The rows come from 4 hidden closed curves, with some noise, and rows from the same curve form a group. Each curve winds through 8 dimensions. The rows are also pushed far along 4 directions, which tell nothing about the answers.
In the rows, 128 means zero.
Some rows, each with its group after it:
[132 109 159 167 164 178 156 107 166 124 121 153 184 137 140 151 103 147
 107 109] : Q_914
[138 111 113 103 113  87 115 133 106 129 124 108  95 105 107  81 142 121
 163 124] : Q_699
[124 147 131 122 117 132 125 142 110 147 106 135 109 121 130 128 123 132
 111 110] : Q_699
[135 120 129 113 125 110 150 106 121 140 111 151 120 121 131 123 101 109
 126 117] : Q_730
[138 188 104 127 123  64 115 183  75 113 149  81  45 130 103 156 196 136
 175 134] : Q_730
[100 202 112 117 135 111 204 131 125 148 141 157 143 102 134 190 109 131
 107  88] : Q_730
[104 107 123  95 131 161 138 120 135 126 125 159 143 113 122 132 106 142
  96 112] : Q_914
[115 155 111 109 121  94 124 115 142 143  98 129 110 128 118  96 124  92
 138 115] : Q_730
[ 87 121  88 107 115 113 148 111 139 148 125 149 139 103  94 110  90 116
  95  94] : Q_699
[152 119 159 154 165 136 110 145 110  77 130 101 126 128 146 120 161 125
 175 136] : Q_914
[132 102 125 125 126 187 105 128 122 137 144 156 153 156 115 139 138 142
  75 151] : Q_730
[171  69 182 158 159 175 124 116 127 112 119 136 166 123 145 117 123 147
 147 136] : Q_914
[168 112 130 134 137 123  81 134 121  90 134 105  99 175 136 144 167 124
 140 154] : Q_204
[173 110 145 148 120  94  62 168  84 109 155  96  61 151 113 152 166 153
 162 161] : Q_204
[174 103 159 149 132 128  85 120 128 116 122 122 113 162 143 145 132 129
 141 153] : Q_730
[139 159 125 142 114 110 141 147 114 127 187 129 108 142 123 159 137 153
 106 140] : Q_699
[120 163 112 112  91 131  97 137 119 152 126 144 112 156 131 158 116 118
  65 133] : Q_204
[119 133 109 107 103 112 148 117 134 152 150 155 126 113 108 123  97 141
 101 115] : Q_914
[115 158  94 106 111  80 156 148  93 128 152 126  78 127 105 145 134 126
 113 121] : Q_730
[126 137 135 128 125 134 145  96 160 151 126 159 160 133 141 138  90 115
 108 121] : Q_730
[ 90 164  87 129 131 101 189 121 141 136 145 130 161  88 109 142 105 126
 114  80] : Q_699
[141  90 152 130 122 177  69 135 145 136 117 127 136 153 136 111 134 148
 119 156] : Q_914
[124 152 104 135 153  88 190 114 145 109 168 131 143 113 107 126 136 122
 157 106] : Q_730
[117 152 111 109 123 112 134 123 148 123 141 132 135  98 107 116 119 140
 134  96] : Q_204
[117 166 148 141 135 173 156 126 150 142 168 157 187 130 163 178 115 141
  93 133] : Q_914
[151 124 121 151 138  71 133 120 120 116 112  98 102 132 114  84 144  96
 174 121] : Q_699
[118  98 142 113 128 157 116 126 137 147 133 146 135 135 129 117 129 134
 132 159] : Q_204
[126 112 121 123 133 136 123 138 122 109 136 131 121 126 111 127 130 147
 119 116] : Q_730
[161 108 126 118 121 109 127 124  97 115 124 123 102 125 124 110 136 129
 130 120] : Q_699
[145 100 140 125 139 108  98 132 118 108 112 118  93 118 107 120 139 138
 167 121] : Q_204
[151  93 171 153 157 167 148 114 130 127 128 144 173 112 145 121 113 146
 139 123] : Q_914
[138 101 123 117 136 121 116 136 122  90 129 114 105 123 111 121 141 151
 140 116] : Q_914
[130 177 125 171 146  96 164 137 136 109 159 119 130 128 119 161 128 138
 136 101] : Q_204
[135 144 141 141 138 162 144 122 151 123 139 144 173 120 146 164 102 155
  96 102] : Q_730
[106 135 125 102 130 140 142 136 121 119 143 147 126 116 131 157 120 137
 111 121] : Q_914
[ 86 192 101 115 106  78 114 182 102 127 148 103  47 139 114 168 156 133
 132 133] : Q_914
[150  86 124 110 124 129 117 122 107 129 115 132 125 136 129  79 133 108
 124 142] : Q_204
[161 163 141 157 140 104 183 119 116 113 164 120 129 127 145 168 143 140
 156 134] : Q_204
[129  99 111 115 146 109 153  73 165 119 108 156 165  98  96  63  87 103
 139  76] : Q_204
[189  98 153 169 154 129 117 120 130  85 156 106 138 139 127 118 151 150
 157 130] : Q_699
[134 103 146 123 117 148 133 130 116 136 140 152 124 149 151 169 102 146
  88 149] : Q_730
[132 126 145 158 121 138 119 151 123 131 175 132 124 156 132 166 123 159
 103 158] : Q_730
[128 114 127 150 141 107 118 122 144 119 113 113 125 112  97  78 122 124
 154  97] : Q_699
[108 120 139 120 118 134 123 128 128 170 110 151 124 120 123 121 111 122
 126 131] : Q_699
[131  82 136 102 142 131  87 119 118  95 105 127 110 124 120  86 138 103
 156 133] : Q_914
[124 116 125 115 129  97 124 127 143 140 115 124  93 122 108 116 132 136
 168 125] : Q_914
[ 91 159 114  95 121  93 138 120 129 144 103 148 104 107 117 111 111  87
 138 108] : Q_914
[135 125 135 125 139 103 124 139 124 125 138 114 103 122 122 116 155 129
 183 145] : Q_204
[125 135 126 119 123 136 134 161  98 138 164 132 109 159 150 171 155 132
 106 170] : Q_204
[158  87 143 158 133 105  83 152  96  94 131  98  71 143 105 114 149 146
 158 141] : Q_914
[166 115 112 104 118  93  80 135 112  88 132  92  73 138 114 111 170 132
 151 132] : Q_699
[122 146 113 111 132 115 154 130 117 131 121 124 136  99 129 156 129 131
 133 100] : Q_699
[174  75 143 124 119 149  99 128  91 113 120 125 107 148 136 124 139 141
 105 146] : Q_699
[ 99 151 132 151 162 123 185 126 138 148 124 151 150 113 111 130 119 122
 145 103] : Q_730
[130 156 130 155 177 106 172 114 171 102 148 122 167 107 120 127 136 129
 176  91] : Q_204
[145 131 126 134 136 132 134 158  93 111 130  94 117 134 149 166 167 141
 134 137] : Q_699
[135 149 137 162 170  87 177 127 136 123 148 133 145 116 126 140 125 115
 168 104] : Q_204
[135 146 143 151 159 130 143 156 123 130 147 126 153 123 140 148 137 134
 135 111] : Q_204
[127 144 123 120 143 105 130 125 146 123 141 126 129 103 105 119 139 136
 172 110] : Q_730
[108 160 127 115 131 112 165 126 142 145 138 142 126 114 126 104 129 121
 140 113] : Q_699

New rows, each followed by its group:
[125  86 125  97 110 127  47 119 135 150  99 138  91 151  95  85 135 107
 138 158] : Q_730
[176 112 163 161 131 144 108 149 106 112 176 127 109 153 136 181 148 176
 123 158] : Q_699
[108 144  99 138 138  92 176 123 137 121 145 122 146  94 104 135 116 127
 133  86] : Q_699
[137 152 129 159 145 123 152 141 138 102 184 115 140 142 134 168 154 151
 129 133] : Q_699
[143  98 155 112 113 193 106 121 130 141 135 144 151 137 146 133 133 161
 110 166] : Q_204
[145 104 154 155 152 179 153 107 148 127 151 167 189 129 133 157 103 154
  99 123] : Q_730
[139 179 113 158 118  66 131 154 103 104 162 102  73 132 105 168 141 143
 134 113] : Q_204
[ 89 165 100 124 130  79 168 132 115 108 141 132 108 110 108 108 115  96
 128  98] : Q_914
[139 162 146 136 148 105 147 142 128 116 156 125 109 110 127 171 149 160
 165 113] : Q_699
[145 129 120 163 123 136 128 164  92 113 174  96 129 148 137 181 154 158
 101 150] : Q_699
[154 122 136 134 124 158 126 120 129 123 147 135 160 127 139 145 124 154
  98 122] : Q_699
[151 153 138 155 129 122 112 156 111  91 149  86  93 135 126 157 169 170
 154 138] : Q_204
[128 135 147 108 114 160 117 121 139 158 132 162 136 133 136 126 118 140
 101 136] : Q_699
[144 137 121 139 143 107 164 143  97 104 150 122 111 131 125 150 147 140
 135 122] : Q_730
[160  66 144 119 160 159 102 105 141 118 102 150 167 136 133  98 120 108
 124 119] : Q_204
[139  54 132  89  92 191  67 133  93 157 115 159 120 176 141 108 121 123
  47 182] : Q_204
[122 140 114 119 127 118 154 142 103 134 123 115 121 121 139 141 144 122
 128 123] : Q_699
[142 106 113 137 122  98 102 146 100 102 146 101  83 134 103 151 146 144
 139 130] : Q_699
[164 107 145 149 155 153 158 129 117 115 142 129 167 137 156 120 142 130
 129 137] : Q_204
[108 191 102 144 140  62 213 121 127 137 145 136 125 106 109 129 117 105
 144  90] : Q_730
[180  79 166 148 166 165 121 120 134 102 136 111 164 129 156 138 161 149
 173 151] : Q_699
[153 112 136 123 107 140  52 143 121 120 126 111  89 181 137 140 155 131
 114 172] : Q_730
[167  96 129 119 162 106 123  96 149  94 105 121 151  98 112  70 129 109
 177  88] : Q_204
[123 163 113 115 158  83 175 111 147 110 112 128 134  97 120 122 130 102
 170  79] : Q_204
[119 173 139 166 148 118 185 148 123 143 182 149 149 130 140 195 121 143
 121 128] : Q_204
[106 179 119 149 114 123 139 157 130 144 197 128 126 146 131 214 136 157
  99 150] : Q_699
[146 120 130 125 115  65 101 125 115 130  97 113  66 130 115  99 118 104
 168 126] : Q_730
[102 215  98 111 122  61 165 144 137 137 169 122 110  86  97 150 140 135
 169  94] : Q_730
[135 175 138 171 160  93 151 143 143 100 158 105 118 115 117 170 149 153
 170  97] : Q_699
[142  73 153 126 117 156  74 135 104 147  88 137 100 144 122  92 124 132
 116 144] : Q_699
[105 142 141 122  88 173  97 155 102 171 134 158 118 147 141 171 103 146
  51 150] : Q_914
[174  78 184 177 167 155 114 125 124  99 138 123 147 138 144 126 140 142
 169 151] : Q_914
[137 161 130 128  88 117 131 146  90 141 153 123  86 135 133 161 136 156
 115 157] : Q_204
[117 124  90  89 121  73 138 117 113 133  83 109  98  97 109  67 133  88
 161  99] : Q_699
[123 153 115 131 119 120 161 135 104 142 135 145 124 121 120 143 114 130
  94 109] : Q_730
[110 151 122 138 148  95 151 108 166 124 117 134 133 100  97 106 113 120
 157  77] : Q_699
[165  83 168 129 135 167  60 121 138 118 113 135 116 154 133 136 143 150
 131 149] : Q_699
[108 165 131 144 156 112 208 127 143 130 168 149 154  90 122 162 116 151
 144  89] : Q_699
[111 157 144 117 132 154 149 137 135 157 119 149 154 117 155 155 118 136
 121 125] : Q_730
[130  57 136 130 127 172  95 126 109 143  98 137 128 158 134 137 122 120
  90 157] : Q_699
[130 151 119 147 107 123 138 134 109 149 133 132 133 125 127 156 106 130
  84 112] : Q_699
[159 100 143 117 146 188  97 135 125 103 132 129 144 159 148 168 164 152
 113 156] : Q_730
[126 146 113 112 122  65 146 122 129 130 139 127  85 111 101  78 136 113
 167 112] : Q_699
[118 141 121 125 152 138 168 130 132 123 118 136 156 118 138 122 125 119
 113  98] : Q_204
[104 111 137 102  94 181  93  96 160 178 116 179 151 142 122 130  85 133
  72 148] : Q_204
[167  71 149 145 134 168 124 113 109 121 116 139 151 141 140 118 117 136
  96 130] : Q_699
[154 143 121 140 115  83 113 141 107 112 169 111  88 129 107 166 139 151
 137 128] : Q_699
[121  98 145 126 167 162 154  90 170 131  69 155 178 120 141  88 102 100
 135 100] : Q_730
[142 127 116 119 111  86 136 115 133 143 137 132 102 134 113 116 121 123
 140 133] : Q_914
[144  90 143 167 157 178 139 133 129 104 149 119 177 138 139 172 134 160
 106 128] : Q_699
[116 126 140 146 156 115 172 112 142 134 109 148 136 108 114  92 106 118
 145  89] : Q_699
[148 119 137 147 151  77 126 131 114 105 107 111  76 124 105  97 144 121
 182 107] : Q_699
[149  97 148  94  97 147  60 131 116 146 120 146  84 153 126 111 137 138
 111 162] : Q_699
[ 96 148  96  97  99  94  94 134 129 151 106 121  82 135 105 106 132  99
 121 127] : Q_699
[146 128 118 149 126  92 137 109 120 128 107 119 129 110 113 103 111 111
 133  93] : Q_699
[139 112 137 132 134 128  80 144 129 108 121 113  92 137 111 133 147 147
 142 125] : Q_699
[148 109 154 134 138 154 105 110 147 151 113 147 161 145 145 115 123 110
 127 148] : Q_204
[113 182 102  80  82  99 112 141 117 157 133 137  83 125 126 173 125 139
 101 126] : Q_914
[156 103 128 104 117 156  92 131 117 109 134 124 118 146 136 131 151 146
 104 142] : Q_699
[102 194 113 132  95  79 171 145 101 162 158 138  87 115 114 154 118 133
 120 127] : Q_204
